All groups share one centre, and each spreads out both ways along 9 directions, with some noise.
Some rows, each with its group after it:
[ 11 -25  28  -8   5 -16  -9   1 -14  16  -5   8 -20] -> q_790
[-24  18  13  20 -11   7 -17  25 -16 -29   0  21  31] -> q_289
[  1   6 -24   5  15 -11  -5  20  17   3 -20 -37  33] -> q_289
[  5   9  -6  -9 -13 -18 -27  -1  16  -1  -3  -5  -4] -> q_412
[-10  -8  22  17  -2  -2 -21 -23  30   4 -10 -16  44] -> q_292
[ 13 -18  20  -2  -2 -20 -24  14 -16  15 -12  17 -23] -> q_790
[ 15 -23 -12  10  19  -2  11  20   1  -1   1 -13 -11] -> q_289
[-10  14   2 -16 -35  -7 -25 -21 -17  17  15 -10 -13] -> q_412
[-32 -17   0 -22   2   5  -1   7   9 -14 -34 -30   7] -> q_292
[-47 -52  -1 -16  -5  -6   1   6  12  -8 -18   5 -17] -> q_178
[ 41 -42   3   0 -22  -2 -22 -15  13   9   2 -14   1] -> q_40
[-39   9  10  -6  42   1  41   1 -21  10  -4   5  26] -> q_289
[-16 -26  38  38 -20  37 -25 -17  23  -4  43   1  11] -> q_412
[-31 -14   0  14 -21  19  17 -41  -3 -12 -24 -10  29] -> q_40
[-27   0  -1 -15 -45  27  -4  -5 -22   3 -15 -13 -42] -> q_289
[-23 -10  -3  -4  20 -28   3   4 -22 -34 -10   3  38] -> q_790
[-14  11 -13   1  14   1  -1  30 -12   2  24   1  31] -> q_40
[  2  -1  22  13  23 -14 -15  44 -26   4   0  17   0] -> q_790
[-17 -12  -4 -14 -20  18   0   8 -29   8  -8  -4 -15] -> q_178
[-25 -11   6   5  17 -42 -23  22 -13 -17  -2   5  63] -> q_790
[-11  16   6 -15  13   3  -9  23   3 -30   5  -9   3] -> q_178
[  0 -22  43  15  20  -1  12 -16   9 -35 -49   6  27] -> q_412
[-12 -20   4  40  13  12  20  -2  18  -3 -26  14 -11] -> q_412
[-29   7  -7 -17  35  -5  14  11   9  12 -20 -36   7] -> q_289
[-16  16  17   1 -16  17 -33   7  21  -3  21  -3  -2] -> q_412
[ 39 -23  34  35  -3  14  16  -1 -25  -9 -57  14 -37] -> q_40
[ 34   1 -40  49   2 -30 -19  35  17 -24  -4 -18  -1] -> q_289
[-14   8 -19  41  16   8  20  15 -22  -6  20   0  60] -> q_790
[ 10 -23  21 -13  -4 -15 -27  -8   1 -22   1 -14  15] -> q_178
[ 10 -30   1  22  -5  -2  -9   8 -23  18  15 -16   2] -> q_790
[ -7  -7   6   0   7 -12  -8  26 -40 -38  -8  -2  41] -> q_790
[-23 -23  -6  -5 -18  25   7   7  13 -28 -24   0   6] -> q_40
[  6  16 -14  13   1 -23 -26   4  -3 -19  20 -19   7] -> q_412
[ 26  -4  19  20  32 -25  -2  14 -25  17   8   4   4] -> q_40
[  5  -2  19 -28  -4 -32  -8 -25  -7  -4 -39   9  22] -> q_412
[ 16  -6   1   4 -15  10   2 -15 -11  13   0 -15  -5] -> q_40
[ -3 -24   2 -34   3 -16  20 -31 -36 -10   9  -2  20] -> q_292
[ 11  19 -21  -7  -5  18   0  25 -12   8  24  -7   5] -> q_40
[ 17  33 -11 -10 -27   0 -41   7  27 -16   8 -29  32] -> q_289
[-39  13  -8  40  13  17  27  31 -10  11 -18  38  21] -> q_178
[ 17  -5 -18 -12   0  -5  -1   5  14  -3 -18 -37  25] -> q_289
[ -7  22  14 -12  27  23   7  21  27   1  -7 -21   4] -> q_178
[  2  12  -6  20  47 -52  -9   3  21 -30 -21 -34  24] -> q_289
[ -4  14   0  12  -3  -2  -1  15 -23 -26 -10   9 -21] -> q_40
[ 21  28  -8  10 -15  -9  -6 -18   7  -8  12  11  16] -> q_292
[ 20  39 -15  -1 -17  30  13 -17 -15  23  18 -19  22] -> q_40
[ 17  40  -5  10 -10  24  -9  11  -6 -17  31 -13 -41] -> q_292
[ -5   4   6  -2  12 -12  -7   4   3 -21  -4  -5   2] -> q_40
[-27  -6 -11  24  27   9  16  13  21  23  14 -21  -7] -> q_412
[  6 -11   0  46  11  -9  10  -5 -17 -47  -8   0  10] -> q_412
[ 17   3  -1 -11   0 -15   4 -17  -9 -35 -22  -8  22] -> q_289
[-18  14 -13 -18   5   1   7   3 -21 -35  -8 -26  -4] -> q_292
[ 10   2 -18   3 -12 -41 -24 -19  13 -18  -3  -8  27] -> q_292
[-33   9  -2   9  -9  17   6  20   1 -12  -4  30 -24] -> q_178
[-52 -11  11  10 -10 -15 -11 -21 -28  23  40  22  10] -> q_178
[ 52  18 -42  -8 -53 -20  -3 -55  28  32  -3  13 -12] -> q_292
[ -8  -7  19  29   0 -21 -19 -27  12  -1   3   1  21] -> q_412
[-28  -8   0  -9  35 -66 -23  10  25 -32 -18  14  -9] -> q_790
[  7  -3 -32  -1 -24 -37 -20 -16  20 -11 -21  -8  12] -> q_292
[  1  21  -6  -4  32  23  20  26  20 -19 -20 -10   1] -> q_178
[-10 -23 -11  -8 -14 -13 -42  15  46  -4 -23 -47 -24] -> q_292
[ -4 -20 -16  -2 -23 -16 -10 -27 -14 -21   7 -19  -8] -> q_178
[ -9  20  -8  13  -5  -3   3 -23   3 -17 -24  -4  30] -> q_292
[-34  -1 -12  10  24   1   7  19  23  12  -3 -20  33] -> q_178
[ 12  17 -10   7 -33  19 -14 -18  15 -39  12 -29  -4] -> q_790
[ 15   5  42   0  16   5  11  17 -34  -4 -19  34  -1] -> q_790

New rows. What belongs after each?
[-13 -44   4  11  33 -43  13  19 -54  -1  -9  16  33] -> q_790
[  7 -24  -6  53  49 -16   8  11  24 -32  -8 -31  22] -> q_412
[-54  -7 -22  43   0   0  12  -3   1   9   6  38   7] -> q_178
[-13 -31  16 -18 -27  11 -18  12  12 -25 -20  15 -49] -> q_178
[-45  16  25  -9   5  -1 -30 -41  55 -29  -6 -53  32] -> q_40
[ 35   6  52 -58   5   9 -28   0   8 -22   4 -27 -22] -> q_178
[ 12  13   2   2   9  10  -7   9   6  10  14 -19  28] -> q_40
[ 39   1  19  19 -15  42  25   1 -21  -9 -55   5 -36] -> q_40
[  3  18  -6  17 -17   2  -3 -28  25  12 -17 -11  19] -> q_292
[ 19  -1 -35  26  52 -19  19  34  23  17  17 -20  25] -> q_289
[ 19  61 -27  72  -4  27   8  20   3  -1  -7  -1  21] -> q_178
[ 17  18   1 -33 -29 -16 -37  -5 -16 -21  13 -14  17] -> q_412
[ 12   3 -23   6 -20 -19  -7 -13  -1  -9 -28 -22  15] -> q_289
[ 25 -20  17 -19  32   1   4  14  21  16  -9 -11  25] -> q_40
[-10   1 -19  -2   9  11  15  37 -23  11  17   3   8] -> q_40
[-13 -22  -5  13 -16  15  -2 -12  -9   8  -3 -13  19] -> q_40
[ 14 -54  36  35  -4  17   8 -27  24 -43 -39   6   2] -> q_412
[-37 -18 -14  27 -23 -15 -13 -17   0   0  13  20  -5] -> q_178
[-26 -32 -10  -1  -1 -20  14 -24  -5 -21   3  17  -1] -> q_178
[ -2  -5  -5   0   0 -46 -11 -29   2  10 -14   6  20] -> q_412
[  0  -7  11   9  -4  14   9 -10 -35 -27  22   1 -19] -> q_292
[ 16 -32  14  23   6 -21 -22   7 -18 -17  42   3 -12] -> q_292
[ 63  -7  20  42 -30 -22 -45 -36  47 -41   0  -4  -5] -> q_178
[  2  -4  -3  40 -11   1  -3  -1   0  10 -10   1  22] -> q_178
[  6  34 -17  20  38  -7  13  11   7 -25   8 -21  40] -> q_178
[-20  28  17 -23   3  -1   2 -12 -11 -37 -14 -14   3] -> q_289
[ 19  38 -47 -29 -11  18  10  46 -17 -19  29  15 -10] -> q_40
[-51   8  13  24  13   3  -8  10  -3 -12  -6 -20  17] -> q_40
[  9 -34  44 -27  10 -13   3 -33 -18  -7  -6  23   8] -> q_178
[ -2  23  17  -5 -26   6 -20  -6 -38 -35  23  -2  11] -> q_412
[ 22 -35   9  34 -37  21   3 -21 -23   8 -23 -11   1] -> q_40
[-24  -2  29 -30  -5  26   5  -3 -19 -28 -10  -7 -23] -> q_289
[  4  -4  19 -15  18  19  13  17 -26 -10   4 -19 -20] -> q_790
[-21   8  15 -13  43 -26  32 -15  -7 -12 -19  17  36] -> q_40
[ 27  -5  10  16 -37  20 -19   2 -17   6   6  -7 -17] -> q_790
[ -6   9 -52  11 -12 -10  11  12 -10  10  11 -16 -43] -> q_412
[-45  24 -39 -39 -21  57  21  10  19 -10  -1 -23  37] -> q_40
[ -8  13   4  -4  -6  27 -17  15   9   6  31  -4  -3] -> q_289
[ 33  19   2   2  18  16  28  25 -27  11  -9  10   0] -> q_40
[ 13  18   1   7  -5  18 -37  64   2  27  20 -12 -46] -> q_790
[-18  12  -9  20  -4  16   4   7 -19 -13  22  -6  -9] -> q_412
[-41 -34   1  18 -51  23 -25 -28   9  -1  -7 -40  -7] -> q_40
[-29   8  -3   4  29  -1  31  29 -27 -23 -24  24   5] -> q_40
[-10 -26  20  18  37  15  30  11  12 -18 -33   1  31] -> q_412
[-38  -7  11 -24   8  10   4 -13   4  -7 -25 -45  14] -> q_292
[ -1  16  -5  -1  56 -41  14  35 -33  14  32  21  19] -> q_40
[-11   7   5   0  31  11  29 -21  -3 -54   8 -30  25] -> q_790
[  4  -5  18   9   9 -41 -36 -35  27  -6  26 -24  36] -> q_40
[-19 -22  -3  14   6  -8   8 -21  10  -7  -9  12   1] -> q_178
[ -5 -21 -17  16  -2   0   0  -3  -5  -2  28 -14   2] -> q_412
[-58 -36 -12 -23  -5   4  -6   7 -18  17   5 -33 -37] -> q_40
[-24 -15  -4   3  23  34  36  24  -6  19   2  14  26] -> q_412
[-51   9   1 -30  10  16  28 -17   7  -2 -18 -28  14] -> q_40
[ 22  12 -11   4 -45   7 -14 -53  47  27 -26 -10   8] -> q_292
[  6  18   9  48  14 -14 -23  15  -3 -29  35   2  10] -> q_292
[ -9  -6  14 -11 -18 -23 -20   9 -11  19 -34  31   3] -> q_790
[-54   9  -4  -8  -7 -20  -2 -37 -10 -23   9 -16  -3] -> q_40
[  9  14  -5 -11  13  -5   4 -18   1  -4  13 -43  14] -> q_178
[-11  -6  -1   1  18 -13  -1   4 -16 -11   7  -5  17] -> q_292
[-32   7  15   9 -54  -9 -32 -67 -10  16  17  10  37] -> q_289
[-16  -6   1 -17  20   7 -15  43 -16   5  10 -46  16] -> q_790
[ 14  -5  -9   2  27 -24   6  -7  15  -9  -6 -22  25] -> q_289
[  6  -1  10  58 -29   3 -42   6  16  12   0  10  15] -> q_178
[  0  18  -3 -15 -27   5 -10   0 -10 -34 -22 -13   3] -> q_289
[  2 -42   0 -26 -11  29   1  24 -11   3 -19 -31 -33] -> q_289
[  1 -12 -28  -2  15  16  15  39   1  25 -11 -26   2] -> q_289
[-10   7 -12  44 -34 -20 -22 -25  -2 -23  23  24 -10] -> q_178
[ -5  36   3  -2 -10  23 -14  19 -12 -54   5 -18 -14] -> q_292
[-23  13  38  27   0   3 -20 -17  -4 -20  -6  18  23] -> q_412
[-11  19  20   1 -19   5 -28 -12   1 -20  26   0   5] -> q_289
[ 33 -11  19   8  27 -22   4   3   0 -19 -16  20  11] -> q_40
[ 14 -18  16 -10  -4  11   8   4 -22 -36   1  17   8] -> q_289
[-37  14 -19   4  28 -16  14  20   6 -25  -1  -5  16] -> q_790
[-23   4 -11   5   4   5 -11  40 -25  12  -2 -31  46] -> q_178
[ -5  -4   8 -26   8   3   8  11 -11 -20   0  12  28] -> q_292
[ 19  20  -7  -3  15 -18  10  -2 -17   3  41  24  31] -> q_292
[-32 -29  25  -2  -2  24  -7   3   6 -18 -28 -29   5] -> q_292
[-64  -9  -3 -31 -16   6  -6 -37  11 -12  -5 -45 -21] -> q_40
[  5  16 -13  52  15  -6   3   0  12  -1  -3  -5  46] -> q_178
[ 42   0  28  19 -14  24   5 -15 -23 -16   3  14 -37] -> q_790
